The same things were measured in two ways. Each way mixes the same 12 hidden numbers, adds some noise and spreads widely along 7 directions of its own, which tell nothing about the thing.
Some things both ways: the first way, then the second way.
[  8 -21  13   7 -22  21  -8   9  -6 -17 -24 -14  -2  -3  -7  11   8  -3
  -1 -11   6  29  21  10   5  26  19  -5 -18]
[ -4  -4  12   1  10  -3  12   3  14  12   9   8   0   1  12   3  -6  -8
 -18  -1 -11  12 -10  -9   8  -5  13  -3]

[  0   6  -8   1  13 -13   8   4  -4   2   1   2  20  18  -1  -4 -10   6
  -3  11  -2 -14  12   9   7   7  -7  13  14]
[ -7   1 -21  18  -7 -18  12  -1  -7 -10   7  -3   0 -11   6 -11  15  -2
 -23   5   3  -8   2   9  13 -12   0   6]

[  5  -3  -8  19  11  -9  -1  -8   5  -6 -10  -3   1  -7 -12  -3   4  13
   5   3  12  14  -2  11  -8   6 -14   5   2]
[ 14  -5 -26  16  -1   6  -5 -11  14  -3   4   1   4   1   5  -3   4   6
   0   3  13   2 -11   0  -1 -11  -6  -6]

[  0  11   1   5  -6   0  -2  13  -4  -4  -4   9  15  19   0  18 -12  -7
  -2  -3 -15 -20   4 -12  -5  14  -8  -8   6]
[ -1   5   1   2   3   0   4 -17  21  16  -7 -16  -5 -11  14  -6  -5 -20
  14  25  -9   5   5 -17  -8 -25  10 -12]

[ -6   2  -6  -6  15   3 -10  -6 -13  11  15  -4  -3  -6  -7  -4  -8  19
  12  -9  14   2  -6   2  -5  -5   8  -8   0]
[ 16 -18  -5 -11  -3  13  22 -20   2  16   0  -6   8   4  -1 -15  -6   6
 -17  -6  20  -8 -14   6  10   2   9   6]

[  0   7  -4  -8  -8  -4  17   9  -3 -25   2  10   1   8  -7   1  -2  -4
  -8   7 -12   9  10  -1   8  10  13  14  -1]
[ -9  -7 -28   6  -7  -5  23 -13   0  16  17 -25  -1 -21  20   3 -10   6
 -15  -5  -9  -5 -14   1  -1   5   5  15]

[  1  -5  -5  -1  13 -11   8  10 -11   9  -2  14   5  10  -8   9 -19  -8
  -3   4 -19  -5  12   4  -6  -6   8  -6 -22]
[  1   4 -37  25   9 -11  -2   1  -8   6  -9 -13  17  -2  10   0   4   0
 -22  -8  -4  -4  -6 -14  12  -1  12   2]

[  4  -7   4  11 -10   2  -2   5 -11  -4 -11  -3  -2   3  -6  10  -5   3
  -3  -1  -9 -13 -20  -7 -15  -4  -5  -5  22]
[ 17   1  -1   4  14  20 -13  -5  24  22  -8   0   3  12   6  11 -15   0
  15 -11  -8  18 -10 -19   0   2   2 -21]

[-21 -12  11   0  11  21  -3  -1   5  -1   9   3 -11   2  -5   2   5  19
  18 -37  26  14  -1  -6 -11   8  -8   1  -5]
[-15  12  -2  12   2  -4  -4  -3  -4  -8   4 -15 -12  -7   2   1   6 -12
  -5   9  -2  -8   2  12  -2 -13   9   0]

[ -3   7   0   6  17  -3 -20  -6  -8  16  18   5   3  -5  -5   0 -11   8
   9 -15  10 -13 -27 -12 -16  -8 -15 -15  14]
[-12   1  -1   0  -1   0   0  -7   8  -8  20  12 -10   0  12   6  18 -15
 -17  -9   2   9 -10  20   0  -6  -1 -10]

[  3  13 -27   9  16 -11   6  -6   7 -13   0  24   9   0  -8   8 -25  23
  17  -1   4  16  28   8 -15   3   3   1 -21]
[  0  15  -5  11   9  -8  -8 -20  -3   0   5 -14   8  -5  12 -10  13 -16
  11   1  22 -15 -20   9  13  -6  12   7]

[  3 -14   0   3   7   1  -5  -7   7  -7  -4  -6 -11 -15 -12   6  -1   8
   5   5   4  28   3   1 -11 -12   8  -1  -8]
[ 13  -2 -26  16   0   5  10 -11  17   9  -7  -5  13  -5   0   0  -1   9
  10  11  13   5  -7  -8   6  -9  -3   6]

[-14   0   3 -18  19   2  -9  -2  -6  15  26  -2   8   5  -4  -2 -21  13
   2  -7  -4   1 -17  -5  -9 -21   8  -6  16]
[  2  18  -9  11   3   3   3  -5   7   4 -12   4   2  -7 -17  -3  -3   2
   8  19  -1  10  20  -4  -6 -30  11  -9]

[  5   7  -5 -12  -2   8   2   5   0 -12  11   6   6   7 -13  -2  -2  -5
   0  -5  -1  12  11  -7   6   3   6  -2  -2]
[  2  10 -13  13   7  10  -1 -13   0  24   1 -19   4 -16  -2 -15  -4  -8
   4  23   2 -11 -11 -18   4  -8  15   3]

[ 10   5 -12  -2  10  -8  -4 -11  -3  10  15   0   0  -9 -11   5 -25   6
   8   4  -9  14  -9   2 -23 -23   4 -13  -1]
[  7   3 -23   8   6   7   4 -11  14  16   1   1  13  -6   2   9 -11   6
   3  -4   2  18 -13  -3  -6  -5  13   3]

[ -4 -11  12  -3   0  -2  -6   8  -9   0  -5   8  -7  -2  -4   6  -1  -8
  -7   1  -4  -3 -15 -11  -6  -7  -8  -1  -3]
[ 10   8  -9  16  13   7 -21  -8 -15   3  -5  -9  -1   5 -18   2   2  -4
   0  -6   2   0  -6   8   0  -4  16  -5]

[ -8  -6   4  -1  10   6 -17   2  -8  10   9   7  -2   1  -1   4  -8   2
   5 -13   8  -4  -4  -7 -14   3  -8 -11 -12]
[ -1  10  -5  17   7  16 -14   0   6  -9   0   7   1   9  -4  -9  25 -21
  -7   3  14   3   0  -8   9  -8   4 -19]

[-17  -3  -4   0   2  -1   8   6  -5  -6  -4   3  10  14  -4  -4   1  13
  -9  -4  -5 -22 -14   7 -10   1 -15  14  22]
[-13  17   0   8   5  -6  -9  -7  -2  -4  11 -12   0  -4  24   5   1 -10
  -3 -14   9 -16 -16  16   4   1  10   3]

[ -4 -15  11 -10 -20  12  -4   9  -4 -22  -6  -1  -9  11   9   3   3 -15
  -8   8  -5   7  15 -10   0  11   3  11  -7]
[-10  10   2 -13  -2  12   6 -26  -6  19  23  -1   1 -18   7  -5   1  -9
  -6 -11   7  -1 -18  25  -6   3  23   5]

[ -4 -10   5   3   8   5 -18  -8   6  -5  -1 -18  -9 -21  -7  -7  22   3
  -3   2  14  15  -4   4   2  -2  -1   1  -2]
[ 10 -11 -23   7  -7   7   2  -9  35  16  -1  -5  20   3  46  -5  -1  -8
 -12 -15  16   2 -28 -15  19  18  -6  -5]

[-3  1 -5 -3  1  3  3 -3  2 -6  7 -2  1  9 -3 -6 -2  7  5 -2  5  7  5  7
 -7 10 -9  8  6]
[  7   6  -3  -1   0  19   1 -25   0  11   5  -7   4 -13 -10 -13  -4  -1
  14  16  15  -7  -6   9 -11 -16  21   3]

[  1   6 -12   5 -12   7   4   5   1  -8 -13  10  13  13  -6  -2  -7  12
  -1  -2 -12 -14   7  23 -17  17 -15   4  13]
[  7  -4  -6  11  13  -8  -4  -1  16   6 -12 -13  12   5  26  18 -21  -3
  -7 -13 -12  24 -13  -9  -4   1  18   6]

[-17  -3  -2 -17   2  20 -16   4  -1 -13  18  23 -10   4  -5 -23   1  11
  -3  -8  -5 -14 -10   1 -19  -8  -8   1  19]
[ -5  -3 -20  19   3   4  10  -1  -6 -13  -1   1   2  -4  -2  21  14   8
 -12   4  -3  16   2  18  -8  -6  -1  15]

[  0 -10  13   5  -5   8  -4   4  -3 -14  -6   2  -7  -6   2  -2   5  -3
   0  -8   2  17   9   1   5  12  13   4  -5]
[ -9  -3 -16  12   3  -6  10  -3  11   5   8  -7  -1  -7  14  -4  11  -8
  -3  13  -6  -8  -3 -11  10 -13  -1  -5]

[  8  18  -4 -13   1  -7 -23  -3   1  -8   8   6  14 -17  -8 -11  -4  -6
 -15  14 -11  12 -16   0   8  -9   4  -7   6]
[ -4   3  -4   5   9  14   0 -13  -5  -8  19  14   3   4 -14  -1  27  -7
 -12   0  24   6 -19  23   5  -3  10   6]

[ 16   8  -9  14  -4 -14  15  10  -1  -6 -19  14  20  11  -8   3 -10  -2
  -7  10 -20 -18   8   9   2   2  -6   5  19]
[ -2  10   2   9  22 -14  -4 -14 -16  13   4 -13   8  -7   5  -2   7  -8
  12   9   3 -18 -21   8  17  -5  17  16]

[ -2   9  -4  -2  -2   1   1   1  -8  -9   6  11  -2   4  12 -16  -1  -3
   5  -5  -4 -11  10  -3   5   2   2   5   7]
[ -2  -2  -6  10  11   4 -18  -2 -16  10  -4 -12  -2   1   3   5   3 -10
  -7 -11 -19   0  -7   7   7   7  16  -5]

[  6   4   4  -9   4  -9  -7  -3   8   8  -4 -23  21  -1  -7  -3   5  -9
 -14  19  -4  13  -7   5  18  -5 -10   3  12]
[  7  -3 -32  15  -5   1   4  -5  -2  -5  -2   1   9  -1 -20 -11   3   8
 -29   3  15   7  -4  11   6  -7  13  10]

[ -8   8 -15  -4  15   7   7  -4   4  -1  19  33   3  15 -10  -9 -30  30
  22 -22   8  14  13  20 -27  12  -8   3  -6]
[ -1   5 -40  18   6  -3   4 -14 -10   0   6 -25  19  -4   0 -22   8   3
 -16   3  27 -26 -20  -4  15  -4  19  17]

[ -6   3   0 -11  12 -10  -9   1  -7  10   7   0   4  -2   1  14 -14  -3
  -2   8  -7  -6  -7 -19  -1 -19   2  -7  -6]
[  6  -7 -20   1  -4   5  16 -19  -8   1  -1 -12   6   4 -12 -13  14   1
 -16  -3  24  -8  -8  15  14   0   8  10]

[ -2  -6  -7   1   3  -3   8  -1  -1 -10  -7  -1   1   4  -7  10 -10  14
   6   3   5  14  10   2  -6   0   4   8  -5]
[-13  15  -2  13  -4 -11   8  -4  -7 -11  18   0 -12 -12  -1   3  10  -6
  -6  -2   6  -6  -3  25   3 -11   0   6]

[  0  -4  11  -5 -11   9   0  12   8 -25 -17  13   0   5 -12  -4  10   1
  -8   5  -1  19   6   5  11  21  -3  10   6]
[  1  12 -13   8   4   3  -3 -18   1  13   6  -9   1 -10   4  -2   2 -10
   2   4  11  -6 -16   5   0  -7   9   1]

[  7   6 -22  10   8 -20  21   7  -3   3 -13 -10  23  22 -14  10 -13  -3
  -8  19 -28 -11  15  19  -3   2   1   0  -3]
[ 19  -6 -27   7   5  12  10 -17  -3  10 -13  -8  21  -3 -16  -9 -13  25
   1  12  13  -2   0   0  -7 -17  20  13]

Other things, the second way, with their names:
Q_112: [ -2  13  16  -8   2  34   3 -19   6  -1   4  14   8   1 -12 -12  16  -6
  11   7  35  -6  -3  23  -1  -9  18   1]
Q_614: [  0  11  22   4  13   8 -27  -8  -4  19  -6 -18  -7  -1   5  -3  -2 -31
  16   1  -2 -15 -16   5  13   6  22  -5]
Q_618: [  4 -12 -18  20   3  19  10  -3  -2 -15   0   4   1   6 -13   4  26   2
  -7   6  -3  25  11  -5  -4  -9  -4  -6]
Q_181: [  3 -10  -1 -16  -2  14  23 -30  17   4  20   2   7   2  14 -12   7  -1
   1  -4  32  -8 -19  12   0  -9   5  -1]
Q_42: [  9  -4 -15   5  -1   7   5 -13  -6   2   2  -7  -2   3 -22 -11   6   7
  -9   2   9   1  -3  11   8  -5   6   1]
Q_894: [  1 -10 -24   8  -1  17  12  -5  23  15  11  -2  11  -2  25  -3  -1   1
 -13  -7  -1   6 -13 -25   5   4  -2 -12]
Q_881: [ 14 -27 -52  18  -1 -21  23  -8   3  -2 -14 -38  17   0  10  -8 -17  23
 -24   8   1  -3  -8 -12   5 -12   8  24]
Q_499: [  0   3  -2  -5   0  -8   6 -28 -11  18   7 -28  11 -18  16 -26  -8  -8
   1   6  23 -38 -25  15  12  -3  29  21]
Q_178: [ -6  10  -5   3   9  -4   8  -9  11  11  -2   2  12  -6  18   1  -2  -5
   2   6  -1  -1  -1  -5  -2 -18  13  -4]
Q_121: [ 15   8  -6   8  -4  19 -19 -15  12  17   1 -18  14  -8  21 -20 -17 -11
   1 -19  23  -8 -25  -7   6  16  22  -1]
Q_905: [ 16   0  -1   1   9   3  -7  -2  13  16 -15   1  10  14   8   7 -18  -5
 -19 -22   4  12 -13  -5   8   6  15  -9]
Q_367: [  5  -3 -46  31  -4 -10   2  -7  10   5   2 -25  14 -11  28 -16   9 -10
 -26   5  11  -6 -21 -25  16   3   0   7]
Q_778: [  4   9 -10   0   3  10  -5 -17  10  15  -9   1  18  -4  16  -1   2  -9
   4  -3  14   0 -10   6  -1  -5  16  -2]
Q_472: [-13  -8 -28  23  -1 -16  -9  10  -3 -11   8 -25  -1  -3  17  -6  -1   4
 -20  -1 -12 -13 -10   6  17   5   5  12]
Q_38: [ -9  -1 -14  12   7  -3  32  -6  -3  -7  -2   0   7  -6  -6   2  14   4
 -17  22   0  14  11  -3  -2 -23  10  14]
Q_482: [ -9  -2  -8  -3  13   2   8 -12  -5   6  12   4   8   2   7  18   8  -2
  -8 -19  -1  12 -18  20  -1   3  13   7]
Q_531: [ 12 -10   3   5  17   7 -11  -8 -21  -6 -12  -6   0  13 -19   6  -3   6
  -3   0  -9   5   3  18  -9 -13  23   2]
Q_552: [  0  -1 -34  21 -11  -4   4  -2   9   6  -7 -14   0  -9   8 -14  13 -11
  -9  11   1 -11   4 -13  17  -7  -6  -9]
Q_132: [  0  -6  -1 -13  -3  15  13 -21  15  21   8   0  11  -7  27  -4  -1  -6
   2 -10  10  -4 -15   5   1   2   9  -3]
Q_97: [  5  11  -9  -7   5  13   6 -31  -1  17  -3 -15  13  -9  -9   4 -15   8
  16  -3  12  11 -11  20 -11  -3  27  18]
Q_31: [  5   5 -15   8   1  -2   6 -15   8  10   5  -4   7  -9   1 -12   2  -1
  -5   9  11   1 -12   0   7  -8   9   4]
Q_667: [ -2   3 -17  15   2  -6  10 -15 -17   6   5 -12   0 -21 -10  -4   7   4
   3  24  -2 -13  -3  13  -2 -17  10  17]
Q_488: [ -6  17 -16   7   7  13   6 -15  19   6  12   1   7  -2   5   4  14  -3
  14   1  14   9  -9  -9   2  -9  -3 -12]
Q_25: [  4  -1 -12   6   4  -5  11 -12   2   7   2  -6  -2 -10  -4   8  -8   4
  -8   6 -13  22   0   5 -11 -12  12   6]
Q_424: [ 26 -32 -29   2   9  21  29 -18   9  -2 -13  -6  16  19 -27  -3  -2  25
  -8   6   5  35   7 -16 -10 -17  10   0]
Q_418: [ -1   3  -5 -10  -8   8  15 -24   8  17  14  -6   0  -6  20 -11   7  -6
  -9 -13  21 -16 -17  10   9   5  -3  -7]
Q_565: [  1 -21 -43  22   4   3  10   1   9 -17   0 -10  12  21  17   9  25   4
 -23 -14  13   7 -16  -4  18  10 -15   3]
Q_463: [ -1   8   6   3  13   4  -5 -10  -5   4  -2   8  10   0  -2   1  10 -10
 -12   2   3  16  -8  15   3  -3  24   7]
Q_563: [ 26  -7 -21   4  -3  -1  12 -25   3  15 -17 -16   9  -3  -4  -4 -12   3
  -1  -3  18   1  -7   1  -3 -11  11   5]
Q_398: [  5 -13 -13   6  -8  -4  16  -3  10  -2   6   5  -6  -2  -2  -4   1   7
 -22   7  -7  11   4   5   0 -15  -4  -7]
Q_920: [ -8   3 -11  15   5 -29  17  -2   5   4   7  -6  -2 -14  25   3   1 -11
 -19  13  -4 -12 -10  -5   8 -19   0   7]
Q_638: [ -3  -2 -13  12   5   4   4 -10   5   3  -1  -8   9  -2  18   3  12 -13
  -6  -1   6   5 -12  -1   6   2  10   6]
Q_366: [-19   0 -23   3  -3 -10  12  -2  19   2  12  -9   3  -5  27   2  -3   2
  -5  -3  -5 -10  -5   0   5 -11   0  -5]
Q_235: [  3  -2  -4   9   6   5  -7   4  -8  -1  -8   5  16   9  -3  -9   8  -5
 -30 -13  12   4 -11  13  21  13  25  12]
Q_841: [  7   3 -25  41   5  -4 -12   8 -12 -15 -12 -18   4  -2 -14 -11  15  -6
 -10  15   8  -6   1  -6  16  -4   9  13]
Q_141: [ -5   8   4   7   4  -1  -1  -5  -8   0   5  -3   0  -5   4   1   1 -10
 -12 -11   0   4  -5  15   2  -1  20   6]
Q_148: [ -4   1 -20   4   8   2  18 -16   2   6   5  -7   2   2 -10   1  12   2
  -2   6   3   8   0  -6   0 -18   3  -5]
Q_200: [ -3   9   9   5  10   0  -5  -1   6  12  -5  -9  -7  -1   2   3  -8 -12
   7   6 -10  -1   1  -5   2 -12  14  -8]
Q_538: [-14  14 -12   2  -2   3  14 -15  -5   7  19   5  -1 -16  -7  -5  16  -8
 -10   3  10  -5  -5  16   0 -11  10   1]
Q_867: [  8 -26 -30  -3  -3   2  25 -18  -4  14  -1 -22  17  -3  12 -14  -7  16
 -18  -3   6 -12 -12   2   8   2  14  16]
Q_502: [-13  -1 -24  10   9   6  11   4 -11   5  16  -1   4   9 -10  -7  24  -1
 -41 -13   5  -1 -15  -3  26  13   5   0]
Q_991: [ -6   2 -28  47   2   1  -6  24   2 -24  -8   0  -6   4 -13  -4  34 -11
 -15  22  -3   3  16 -20  19 -15 -12  -7]
Q_142: [  0  22  14   0  11  12 -29 -12 -17   5  -1  -3   4  -1 -16  -3  -5  -9
   4 -13   9   0 -12  35   3   7  37   9]
Q_727: [  3   2 -15  17  11  10  -4  -6  -8  -6  -2  -2  18   4  -7   3  12  -3
 -10  -6  18   8 -17  13  10   8  21  21]
Q_282: [  0  12  -6  15  -3   0   2  -1  24  15  -9  -7  -4 -15  15   5 -10  -6
  13  17  -9   3   5 -13   0 -13  -3  -6]
Q_673: [  9   5 -17  14   1   0 -16 -12   8  11  -4 -12   4  -6   7  -3  -6  -7
   6   1   4  -3 -14  -1   2  -6  11  -2]
Q_262: [ -1  15  -8  17   8 -20   3  -6   8  -3   5   4  -5  -9   3   5   3 -13
 -11  13  -6  16   1  -4  -6 -30   7  -7]
Q_216: [  7  -6 -19  14   7  15   6  -4   3  -2   5  -1   6  13 -12   2  17   0
 -19 -14  15  19 -18   0  17  15   0   4]
Q_391: [ -5 -12 -41  29 -12 -25   1   6 -19 -13   3 -18 -10 -11   3  -3  11   2
 -33   3 -12 -15  -1  17  11  -7  -5   9]
Q_884: [  6  10   5   9   5  -8  -8  -7  -6  18   1 -18  -4 -12  -1 -10 -18  -6
  -4  -3 -12   3  -9  -1   6   1  24   4]
Q_730: [  2  -1 -20  -5  -6   6  15 -22  18  26   3  -7  11  -6  22 -20   9  -9
  -6   0  19 -14 -15 -12  18   0  -2 -12]
Q_72: [  7  -8 -22  30  -1 -10   8   3   2  -2   0 -20  -4 -10   1 -19  -2   2
  -7  24  -7 -12   3 -25   8 -20   0   1]
Q_668: [  6   8 -11   7   0  11   0 -13   5  13   2   0   3  -4   8   5   3  -3
  -3 -11   6   8  -9   5  -1   4  -1  -7]
Q_37: [  3  11 -12  10  16 -13  -7 -13  -7  11   2 -16   9  -5  -4 -19  -4   0
   5  12   2 -17  -9  -8  10 -20  21   1]
Q_299: [ 31  -9  -7  15  22   3 -17  -9  -8  22 -23 -25  14   5 -15 -13 -26  11
  12   8 -18   9  -5 -25   5  -6  30   2]
Q_194: [ -4   6  17  -9  16   3   2 -27 -15  14   8  -9   8 -10   2  -5   3  -8
  15   8   0  -2 -12  19  -3 -10  32  13]
Q_755: [  4  -6 -21  12  14   4   7 -13  -9   1  -7 -23  19   4  -6 -11   6   3
   5   9  15 -12 -10  -3  11  -9  21  16]
Q_620: [ -7   5 -22  12   6   4   3 -12   3  -4   9  -3   2  -3  -3  11  15   4
  14   6   1   4  -6  11  -5 -13  -1   0]
Q_995: [  4  -4 -10  10  -2  10  -8  -2   0  17  -4  -9  -5  -8   3  14 -12   2
   5  -9 -23  12  -2   8  -3   7   6  -3]
Q_833: [ 26  -8 -15   0   2   6  -3 -25 -13  21 -13 -23  11  -2  -3  -6 -23  11
  -5 -10  12 -11 -19  15  -2   5  21  15]
Q_445: [ 22 -13 -27  22   7   7 -12  -2 -12   3  -8 -11   4   7 -21  -5  -2  13
 -12   0  -6   9  -6  -5   6   0   7  -1]
Q_96: [  9   3 -11  11   0  -3  11 -13  11  -3   3   0   8  -5   2  -7   4   1
  -3   6  14  10  -6   1   3 -12   5   6]

Some of these things the first way, each followed by its name:
[  3  26 -19 -15  -6 -20  15   3   5 -14  -1   3  27  13  -1  10 -21  -4
 -15  30 -37  -8   2  -2   3 -14   3   9  18]
Q_97
[ -1  -6 -14 -11  -1   0  -4   4  -8 -20  -2   4  -2   3  -2   0  -5  -2
  -5  16  -5   2  17 -13   1 -13  13   2 -11]
Q_668
[  1   7 -10  10   7  -3   3  -6   5 -18   5  22  -5  -4  -2  -5 -17  16
  15  -8  -1  16   8   4 -16   0   4   2   3]
Q_620
[-14  -2 -17 -14   7  10 -10 -12 -16  -3  22   0  -4   7  14 -19 -11  23
  19 -10  25 -15   5 -15  -9 -19  -4   9  15]
Q_418
[  7   9   7  -6   4 -14  13  10  -1   3  -3   2  14  13  -8   6 -11  -6
  -7  14 -14   7   1   5  16   8   4   5   9]
Q_538
[-4  3  1 -1  8 -9  8 -9  1 14  6 -5  5 -8  7 -6 -3  0  2 -7  0  1 -5 12
 -2 -8 -9 11  3]
Q_755
[ 11   7   4  -5  -5   2   6   8  -6  -3  -3   9  14  12  -2  -1 -13  -3
   5  -8  -2  11  15   0  16  12   9  -1   3]
Q_502
[-11 -28  18  -3  -2   7  -6   2 -10  19  -2 -20 -10   2   5  12   7 -12
  -5  -6   7 -11 -13 -12 -13 -12 -16   4  -4]
Q_141
[ -6  -8   3  18   6   0  15 -17   8  -3  -6 -28   0  -8   9 -10  10  16
  17 -22  23  30  11  18   7   9   2  18   5]
Q_366
[  1 -10   5   5  -3  17  -5   7   9   2 -12   0   9  16  -3  -4   7   1
   5 -11   9  -3  22  10   0  19 -20   2   6]
Q_463
[  5   1   8  -3   3  -2  -4   7   7  -9  -2   4  12   3 -14   2  -1   2
  -9   8  -1  15  -1   3   7   8  -1   5  12]
Q_31
[  5  18 -13  -9   7 -10  -7  15  -3  -6  11  32  18  18 -17   4 -17  -9
 -15  16 -22 -22  -1  -5 -10   5 -13  -5   2]
Q_367
[  6  12   2   6   9 -17  22   3  10 -12  -7  12  13  -2 -17   8 -11  15
   1   2  -2  32   2  14  12  14   9  14   6]
Q_488
[  3   0  -2   1  14  -6   5   6  -2   3   9   9  -1   3 -16   2  -3  -4
  -1   0  -7  -1  -1  -4  -4  -7   0  -4   0]
Q_667
[ -3  -9   7   9 -10  13   2   9  -7  -3 -12   0  -1  13  -3  14  -7   6
   8 -16  -2  -4   3  -2 -11  12   0  -7   6]
Q_200
[ -4 -18  20   7   3  10  -5  10   1   9  -6   0  -6   8  -7   6   8  -7
  -1  -9   4  -5  -1   0  -6  12 -15  -1   2]
Q_991
[-10 -17  -4  15 -12  21  -1   2  -5 -12 -17   9  -9  16  12 -13   5  12
  16 -23  14 -12  26  13 -16  24 -18   7  -3]
Q_531
[ -5  -1   9  -2  11  -8  -4   4  -4   8   6  -3  -2   5   6   5  -4  -8
   0   8  -5  -8  -1 -13   4  -6  -1  -1   5]
Q_552
[ -7 -11  -2  15  11   4  -1 -16   4   2   9 -25  -3  -9   5  -1  13   2
  12 -25  22   8  -1  -8 -12 -11 -12   6   1]
Q_472
[ -6 -18   5  -1   0   5  -7   3  -7  10 -10   7 -15   7  -1  12 -12   8
   8   6   4  -7  -3  -6 -24  -4 -18  -3  -5]
Q_563
[ -3  22 -16  -4  23 -20  -7 -20  -9   9  23  -7  11 -23  -4 -10 -12  22
   6   0  11  12 -22  12   1 -11   7   2   3]
Q_181
[  9  -1   9   0   2  -3  -1   4   4   7  -9   4  19   5 -12  -2  -4   5
  -3  -1  11  10  -5  10   8  11 -20   8  15]
Q_262
[  3 -26  13   6  -1   4 -15  -2  -9   4  -2  -8 -15 -10   0   5   7 -16
  -2  -2  11   0 -11 -22 -13 -16 -12  -2  -5]
Q_445
[ 13 -14  -7  21  -7   6  12   0  -1  -9 -13   6  -1  10  -1   9 -12   4
  18 -13  12  12  36   9 -17  19  -3   6 -16]
Q_299
[  3   3  -7  -1   9  -6  -2  -7  -2  -2   2 -11   7   0   9  -5  -4   3
  10   4  12   9  22  -7  17  -4   8   5  -2]
Q_730
[ -1  10  -8  -4   9  -1 -14  -8   1   0  17   9   1  -4  -5 -10 -11  10
   5   1   0  -3 -18  -3 -17 -11 -12  -5  19]
Q_673
[ -2   0  -9   3   7   0   5  -6  10  -2  -3 -14   5   2  -5  11  -4   6
   9  -3   2  20  17   2  -5  -2   1  -2 -12]
Q_142
[  4  25 -10 -15   6 -15   4  -3  -9 -15  18  -1  15 -12  -7 -21   0  -2
 -15  14 -12  14  -6  16  25   3  26  11   7]
Q_894
[ -9 -15  -4   9   1  15   0  -6   6  -3  -5   4  -5   6   2  -5   0  16
  16 -21  19   7  16  12 -22  11 -20   9  -7]
Q_881
[ -9  -4  16  15   4   6   0   9  12 -19 -19  31 -13  -9 -13  -3   9  19
   3 -13   6  21   3  24  -2  36  -5   8  -6]
Q_565
[  5   4 -15   2   7  -5  -3   2  -9  11 -12 -10  14   2 -16  13 -13  11
   4   4  -8   1   2   8  -1  -5   8 -19  -9]
Q_905
